All rows are made from the same 11 directions, up to rounding. Whole rows:
[[ 38.0 -11.0 -13.5  -5.1   1.7  -1.1  24.9  -6.3  -8.9  46.9 -11.9  18.6
   10.9   1.0  15.2  14.1   0.0 -12.9 -16.9   4.8  -1.5 -15.4 -10.0]
 [-39.7  21.6  21.9 -11.7  21.4   4.4   7.2 -45.5   8.7  -9.7 -13.5  16.0
   -3.3   1.8 -12.2   3.8  -5.4  30.0  -8.1 -20.8   1.8  21.8  -1.7]
 [  1.6  18.5  -9.6  19.5  27.8  -5.0  -7.3  21.3  -4.8  29.1   0.3   4.5
    1.9 -27.2  13.9  33.6  -3.5  -5.0  12.2  32.6   2.8  24.9 -12.7]
 [  2.9  -2.2 -20.6  -9.2 -28.0   3.2 -21.7  26.7 -19.5 -16.5   7.1 -14.2
   29.7  28.5  -4.6 -21.8 -20.7 -31.5  -2.8  -3.7  -3.4  -2.8  -2.4]
 [-23.5  22.8 -10.0  -6.7   2.8 -34.7 -27.8  38.2   4.7  -6.1  34.8  37.1
   -2.9  13.7   4.6  -6.1   2.9   6.9  15.0  13.7   8.7 -31.8   0.5]
 [ 15.4 -14.1  25.1  12.7 -46.9 -18.0   9.4 -10.1   1.9  17.9 -17.0  44.2
   18.2  -2.9   1.9   0.8  12.6  -9.4 -21.3  13.8 -16.8  -4.8 -36.0]
 [  1.3 -23.7 -13.1   5.2  -6.1   2.4  26.5  24.0 -13.3  21.6  -4.7 -20.1
   -5.9 -32.6 -14.9   3.8 -13.1  -7.2  23.9 -34.7 -20.1  43.8  28.6]
 [  1.0  19.1  15.3 -20.3 -58.8 -16.0  -7.0 -18.5   5.7 -15.1 -20.3  35.1
   -2.4 -13.8  22.7   5.9   0.5   2.2 -13.6   8.5 -15.6  22.2 -30.0]
 [ -0.7  31.9  13.1  16.7 -19.6 -29.9  18.4  17.4   5.4 -12.3  -1.9  12.0
   41.2  18.6 -18.9 -18.4   3.6  10.4  30.8  20.6   2.0 -51.4  -6.1]
 [ -3.8 -39.3  24.6   5.8   8.2   4.0  16.5 -24.1  -4.4  44.6   3.7   3.1
   22.4  -6.2 -29.8 -12.9   6.4  -9.4  -2.7 -16.8  16.9 -24.8  -9.6]
 [-17.3  -2.5  34.8   4.5 -35.5 -20.9  27.0 -15.9   5.9  -5.6  -8.5  19.5
   32.4   9.3 -36.5 -29.7   5.0  12.9  13.7 -19.8  -4.5 -29.7  -5.2]
 [ 18.2  -8.3 -19.0 -23.9 -24.1  14.6  -3.6 -10.1  -7.9 -14.1 -12.1  -6.5
   -5.3  10.9  14.1   1.1  -9.4 -10.6 -28.5 -20.9 -10.6  22.9   0.3]
 [-24.0  25.7 -13.5 -29.0  41.7   7.5  13.8 -22.0  -7.9  32.0  -5.8 -12.8
    1.4 -36.3  -4.2  28.5 -22.4  17.0  18.7 -29.1  20.4  40.3  10.1]
 [ 13.6  17.0 -29.3 -19.3   1.8  -0.3  -9.8   9.8   0.0 -30.4  12.4 -20.9
   20.8  30.6  -7.4  -3.1  -0.3   7.6  -8.0 -16.0  24.2 -32.2   5.4]]

Rows cut short, each followed by the rest of it:
[-30.8  -6.5   4.7  -9.1  -5.8   5.8  13.6 -14.4 -10.9  -3.2 -10.8  -0.3
  17.3   5.7 -30.6 -12.0 -20.2   4.0  -2.2 -47.7] | [-12.8  35.3  11.2]
[-12.7 -12.1  37.3 -10.1  11.2   7.7  -7.4 -46.3  17.2  14.1   4.3  -3.1
 -22.6 -33.4   2.9   2.5  19.5  12.2   2.3   8.6] | [ 28.7 -12.9 -15.5]
[-16.6  10.2  23.2   0.3  13.5   2.0  -3.1 -27.2   5.7  -2.5  -1.2  15.0
   6.6  25.3  -1.2 -17.9   1.1   3.7  -4.5  18.0] | [  6.7 -32.4  -9.3]
[ 17.2 -14.9  12.7  12.0 -14.9   6.2  15.1 -15.1  10.7   2.8 -20.9  -5.1
 -26.6 -44.4   9.1  27.8  16.6  11.7  -8.1  -3.7] | [-13.5  44.6  -6.3]
[ 10.6 -49.7  -2.4   4.2  11.9  -5.3   6.1  18.2  13.2   5.3  37.1 -23.8
 -20.3 -13.9 -28.4 -10.2  31.2  13.2  11.4 -35.1] | [ 26.4 -42.6  27.8]
[-15.4  26.9   9.2  17.3  13.6 -20.8  11.4   7.0   2.8  15.1  -0.7   7.7
  35.3 -18.2 -25.0  17.7   2.2  18.0  23.4   4.8] | [ 16.2  -2.8 -14.5]
[-12.8 -10.4   9.9  -5.7  19.4  12.5  -9.2 -29.2  -2.8  20.3  -2.2   9.6
   1.4  -2.1  -1.8   8.5  -2.0  -3.1 -22.3  -5.2] | [ 10.2  13.8 -15.9]
[  9.7   8.9 -28.5  -6.1  43.1  -8.7  -1.1  19.5  -1.8  31.1  21.0   7.3
  -2.9  -1.3   8.4  21.2   2.5   5.4   4.0   4.1] | [ 22.0 -22.4   7.2]
[-16.4 -35.2  23.1 -22.3  -9.0  19.8 -23.5 -54.8   4.4  -5.7  -1.1  20.3
 -13.6  15.5  -2.3  -9.2   8.0  -2.4 -55.9 -26.7] | [  6.2  11.0 -21.9]
[-41.9  -4.6  -5.7 -43.1   8.7 -27.3 -32.3   8.1  -2.5  26.2  44.7  55.9
 -17.2  11.2   5.6 -17.2  -6.2  -1.5  -1.0 -18.4] | [ 17.4 -29.6   3.1]
[  5.4  -5.7 -20.3 -21.7  43.0  15.4  -6.1 -16.1  11.2   0.8  11.2  -5.9
 -52.3 -10.5  22.5  24.8  10.9  21.4 -19.7 -17.3] | [12.6 12.5 20.0]
[ -1.9   3.8  36.0   3.2   0.2  -0.2  -1.0 -32.6  19.8   1.1  -4.3   3.2
 -20.9 -24.8  12.4   2.2  20.9  13.4   8.0  29.3] | [ 13.4 -18.2 -15.7]
[  4.8 -18.5   8.1  20.1  20.5  10.6 -18.9  -7.0   0.5  25.5   4.7 -13.4
  10.9 -31.6  -8.9  31.0  14.1  -6.7 -14.3  11.4] | [ 26.1  19.7 -30.8]
[  9.4  19.5 -13.0 -21.9  -7.7  -7.8  -1.0  -7.8   6.4  -1.1  -2.5  -8.2
   4.5 -35.8   1.9  34.4   6.5  20.2  -0.4 -17.5] | [ 24.5  19.7 -13.4]
[-19.9 -20.6  25.3  21.4  16.1  16.0   6.6  -5.5  12.0 -19.7   2.1 -28.6
 -40.6 -15.3  -8.7 -17.4   8.8  10.5  23.0  -1.4] | [-13.5  12.8  30.9]
[ -8.9 -12.8   1.0  19.9   4.2   8.4  11.8  13.0  -6.6   2.2  -8.9 -12.8
  -9.2 -14.2  -9.2   1.4  -8.7  -4.2  11.2 -10.3] | [-24.4  41.7  17.2]
[ -4.0 -16.3  -0.5 -16.8   0.2   3.7  -7.7 -14.6 -12.0  32.5   1.9  23.0
   7.1   6.6   5.3  -2.6 -10.1 -19.0 -20.9  -6.6] | [  2.5   1.9 -14.0]
[ 17.0 -17.3   4.1   6.5   3.4  -2.8  14.7 -11.8  10.0   3.5   2.1  -1.9
  11.1   1.2 -20.2   7.3  22.1  16.1 -15.3 -19.0] | [ 17.1 -24.6  -5.5]
[  8.3  -3.0 -12.9 -19.4  -5.6  -4.8 -37.4   9.4  -1.5  17.7  24.0 -19.6
  13.1 -43.8   1.4  29.0   8.9  -9.2   1.9   1.6] | [ 49.0   3.7 -30.7]
[ -5.7  36.1 -14.0  -9.8  29.4 -16.2  19.2   5.3   9.8   3.4  -1.0  31.1
 -34.2   2.6  25.9  13.6  -1.8  28.6  12.8   7.3] | [-14.6  -3.3  24.7]
[-49.7   8.2   0.5 -17.3   7.0  -8.9 -38.7  11.7  -2.9 -26.3  35.2  -0.6
  17.7  27.0 -27.9 -29.0 -10.4   1.1  10.1 -19.4] | [ 24.3 -22.0   4.2]
[ -3.2   2.2 -15.3  -8.7  38.0   7.0   6.1 -11.5  -9.7  33.1  -2.4  22.2
  -1.0  14.5   8.9  13.3 -12.2  -2.1 -20.3  -6.1] | [-1.6  7.9  1.6]
[ -4.1  -0.3 -15.9   0.6 -18.0   2.9 -18.0  26.0   6.0 -54.3   8.3 -26.3
 -22.4  -2.3  -2.9   0.0   3.7  10.1   1.5 -20.2] | [-10.7  30.6  20.1]
[  9.1  33.6 -16.2  12.1  42.2  -4.1  23.7   3.1  10.2  -0.1 -12.0  14.3
 -22.7   3.7  19.1  29.2   4.3  29.9   0.2  13.1] | [-13.4   7.9  16.9]
[ 30.7 -26.0 -19.1  14.3 -21.4  -4.8  -1.0  36.3  -0.6 -26.3  14.7  -6.1
   7.1  42.9  -8.8 -23.2  12.9 -11.2 -14.6  -6.2] | [ -9.8 -42.0  14.0]
[-21.5  38.4  -2.7  -5.7  11.8 -18.3  14.6 -15.5  -5.1  12.4 -13.3  32.5
  52.9  12.6 -26.6  19.9 -12.3  22.1 -10.4 -21.6] | [ 10.7   8.2 -22.3]
[-18.1  -4.6  25.4  42.8  -5.1 -13.4   2.9  21.7   4.3 -17.9   1.8  30.4
   0.4  40.2  -9.8 -33.8   4.9  -4.2   6.1  28.5] | [-36.0 -25.0   7.4]
[ 51.1 -13.8 -18.2 -11.3 -36.7   6.7  21.5  12.9   3.8 -13.2 -10.3 -36.7
 -28.4 -24.8  23.8   1.4   8.6  -4.6  13.3  -3.7] | [-10.6  -0.1  22.0]
[ -3.5   1.5  -4.5 -23.5  -4.6  26.7 -30.4  -6.1 -21.0   8.7   1.4 -36.5
   7.1  -2.9  21.3 -18.6 -29.8 -44.4  13.5  25.5] | [12.2  6.6 -7.5]
[ -8.7  16.5  -6.2   7.5   5.4  -0.8  28.8   3.3  -3.8 -20.7 -12.9  -9.0
  24.0  28.0 -26.4 -13.4 -12.6  14.8   9.7 -25.0] | [-14.0  -1.8  22.2]
[-10.0  21.9   6.7 -25.4 -13.2 -21.2 -42.5 -10.7   7.8   7.7  16.5  42.4
   1.7  -8.9  23.8  16.3   9.5   0.4 -17.4  26.9] | [ 28.1 -15.9 -44.4]
[ 25.0   6.0 -16.1  14.0 -19.7  -9.8  14.4  16.5   4.7 -15.2 -15.2   5.7
   2.9  -9.0  -0.2  28.6  10.8  15.1 -15.3 -11.7] | [-16.5  29.1  -4.1]
[ 22.8   7.9  -0.2  36.1  21.5  19.2   1.9  11.9   2.0  -2.6 -17.6 -19.9
 -29.3  -9.7  34.1  15.3   1.8 -11.2   7.5  55.2] | [-24.4  22.3   5.1]
[  3.3  27.0  24.5   8.5  29.6   1.1  10.3 -18.1   3.9  27.6  -3.8  -0.8
   6.4   5.5  20.1 -15.4  -1.7  -8.1  33.3  64.8] | [ 15.6 -60.8  -7.5]
[ 11.1  12.0 -16.5 -19.3  17.5 -16.5  -0.2   5.6  -5.3  46.5  15.8  12.4
  22.8 -15.2   3.3  19.3  -0.1  -2.2   8.7   5.1] | [ 36.0 -31.2 -15.8]
[  3.9  28.5 -11.2 -19.0  -6.2  -0.9  14.4  -5.5   3.2 -25.5 -10.9  -5.3
  -7.0  13.9  11.4  -6.7  -8.9  14.1   8.7  -6.0] | [-8.2 -6.0 17.9]
[-38.3  28.4  35.0  11.8  -1.0 -11.1   9.4 -25.5  11.2 -19.3 -18.4  39.1
  -2.8  15.3  -4.1 -10.5  -2.4  23.0   0.9  10.8] | [-24.6   9.4  -5.4]
[-31.3   9.7  19.2  -3.1   5.6  20.0 -44.5 -12.5 -17.1   7.7   5.6 -28.6
  33.4  -4.2  -3.1 -16.2 -24.8 -38.1  15.3  35.7] | [ 26.3   5.9 -30.9]
[-13.3 -17.2   0.9  -9.8  33.7  16.8  18.5 -17.3 -25.7  61.9   2.2 -29.5
  50.4  -8.7 -35.9 -10.7 -26.7 -23.6  21.3 -23.8] | [ 31.2 -10.4   0.5]
[  6.6 -14.9 -38.9  -4.1  25.0  16.8 -21.9  19.6 -29.8  33.5   8.1  -4.5
  28.5  17.7  -1.0  15.4 -24.6 -35.7 -29.0 -10.4] | [  6.3  26.8 -10.4]
[  7.6  13.5   4.1 -21.5 -31.7  -6.4 -14.3 -12.4  -9.9  18.1  -4.5  -1.0
  43.6 -15.0   0.9   4.6  -8.6 -19.3   1.5  12.0] | [ 27.7  -9.8 -40.4]
[-20.5  28.2  16.6  -5.7   0.9  10.4   0.3 -29.7  -8.9  -4.3 -21.3   3.3
  27.4  22.5   0.3 -15.5 -23.4  -8.8   0.8  16.8] | [ -4.4   1.8 -14.3]
[  6.4 -41.6 -21.0  17.8   1.2  16.9 -23.2  32.5  -9.3 -25.3  21.1 -35.0
   9.0  25.8 -27.0 -12.8   3.3 -18.2 -20.0 -26.7] | [ 1.6  4.7 13.0]
[  6.2  29.6  14.3 -26.4  11.7 -19.8   3.7 -36.0  15.2  31.2   3.3  33.3
   5.4 -14.1  18.1  17.1  15.7  20.3   0.8  23.9] | [ 38.8 -51.1 -29.7]
[-31.5  32.6 -15.8 -28.3  33.7 -11.4 -15.8  -6.0   9.2  -7.7  15.7  23.1
 -23.3  -5.0   8.1  23.0  -2.2  32.9  -4.1 -19.4] | [15.1 16.2  7.8]
[-43.2  22.2  10.5 -14.2  12.1  -9.3  -8.0   3.0 -11.6  11.5  13.8  10.4
  19.9  18.8  -9.2 -34.6 -26.9 -11.6  34.9   9.6] | [  6.3 -27.0   7.9]
[-12.2  23.9 -17.6  -5.0  39.7   7.8   2.2   1.0  -6.5  11.3  -8.1  23.0
 -32.7  13.4  33.8  11.0 -20.5   0.8  -4.4  15.6] | [-26.8  29.0  19.0]
[-38.3   3.9  28.2 -27.4 -16.5  -5.0 -36.9 -22.4   3.4 -11.7  24.5 -13.9
  27.2  -7.6 -24.8 -26.0  -0.2  -3.1  17.2  -5.3] | [ 47.9 -33.1 -23.7]
[-14.6   5.9   3.2  -0.5 -54.6 -33.7 -37.3  29.8   5.2 -22.1  13.4  39.4
   4.1 -16.5   0.9  12.0  10.4   0.9 -10.5   0.7] | [ -6.6  26.1 -31.1]
[  0.7 -30.1 -15.0  13.3  25.6  19.6  -9.5  12.5 -15.4   3.5  15.1 -27.0
  29.2  36.3 -30.0 -16.5  -7.2 -20.9 -15.5 -18.3] | [ 12.0 -16.3   7.6]
[ 19.7 -16.7  14.4 -12.1  14.3  22.3 -20.5 -41.2   9.7  11.5   5.9 -26.1
  -4.1 -15.8  10.1  10.1  20.2  -5.1 -19.2  17.9] | [ 45.2 -28.0 -27.8]
[-13.4 -25.9  33.5  15.9   3.3  21.2  22.8 -41.5   6.5  -8.9 -23.1  -1.8
 -13.8   7.3 -16.4 -14.9   4.7   9.6 -16.7 -18.6] | [-22.6  19.7   8.4]
[  8.4 -10.7  -2.7   0.5   6.5  30.7  12.4  -1.3 -12.8   9.8 -14.0 -57.5
 -13.8 -30.1   8.5  -6.0 -19.7 -22.0  31.6   4.9] | [-7.5 31.8 23.0]
[ -7.1  -1.7  18.2  12.5  -1.2   0.7  -4.9  -6.0 -16.1  49.1 -13.0  28.0
  15.3 -10.6  15.8   2.0 -16.5 -33.4   0.9  39.9] | [-13.2  16.3 -29.2]
[  4.1  12.2  -1.7  41.0  -0.7   6.1 -10.2  26.0  -5.1 -33.8  -6.4 -24.0
  36.8  30.0 -18.2  -6.3  -2.7 -10.4   0.2  24.5] | [-7.9 -1.4 -8.6]
[ 41.0 -20.6  -4.1 -27.9 -51.9   5.2  27.1 -19.9  -7.6   6.6 -20.8   0.8
   7.8  13.0  12.7 -20.7  -4.4 -18.4 -15.9 -16.2] | [-12.8 -21.7  -0.3]
[ 28.2  -6.0 -25.0  27.8  30.1  18.7 -28.1  31.3  -2.2 -12.6  17.4 -56.3
  16.5   0.1  -6.1  19.9  11.8 -13.1  -2.7  23.4] | [31.5 -9.7 -7.4]
[-33.2  -4.3  -8.3  -9.9   9.3 -13.7  -9.5  22.1  -5.9  16.6  19.6  16.7
 -15.6 -21.4  -6.9   4.4 -10.5   2.8  16.2 -24.2] | [-4.4 30.5 15.1]
[-16.3   1.7 -23.2 -14.2  26.4  -4.9  -0.5   3.7 -22.5  42.9   6.9  26.8
  38.2  18.7 -16.9   9.5 -23.8 -11.0 -17.1 -27.4] | [ 9.1  9.0 -8.3]
[-12.2  30.9 -23.0 -19.8  23.2  -6.3 -17.4  19.9 -11.9  24.6  12.5   3.6
  -3.2 -15.4  23.5  13.9 -22.0 -10.8  23.7  19.7] | [11.0 10.6  1.6]
[ -7.4 -28.9  -7.6  41.7   1.3 -10.4 -23.8  55.5 -12.3  18.5  17.2  25.6
  -4.5   0.7  -1.4   5.8  -0.1 -27.6  -7.3  17.8] | [-28.8  30.7  -4.5]
[ 17.0 -12.6 -26.6 -10.0  17.5  27.9 -18.1  11.5  -3.9 -13.5  11.1 -57.2
 -24.7 -15.3  12.6   8.1  -2.7 -10.9   4.6  -4.7] | [15.0 17.1 19.7]
[-37.6  13.0  23.8  26.9   2.8  -8.0  -6.1   8.9  22.4 -62.8   8.4 -13.4
 -14.9   3.9 -29.4 -13.5  16.3  36.6  20.5  -8.8] | [-6.9  5.1 19.5]
[ 20.0  18.0  -2.6   3.3  27.8   7.6  15.7 -12.9   7.8   2.0 -10.6   6.1
 -22.6  19.6  30.6   1.2   4.0   6.9  -2.5  33.3] | [ -7.8 -28.2  10.3]
[-11.5  36.9 -12.7  18.8  25.0 -10.8   5.1  30.7   6.5 -15.4   2.6 -21.7
  -2.4 -28.1  -7.4  26.2  -0.4  25.3  37.3   6.0] | [ 3.4 25.6 15.6]
[-40.0 -27.7  34.2  15.6   5.4 -14.6  12.4  10.7  -2.6  40.2  14.6  23.5
 -18.5 -23.9 -15.1 -28.0  -4.3  -8.7  40.9   1.1] | [-17.6  -1.8  18.9]
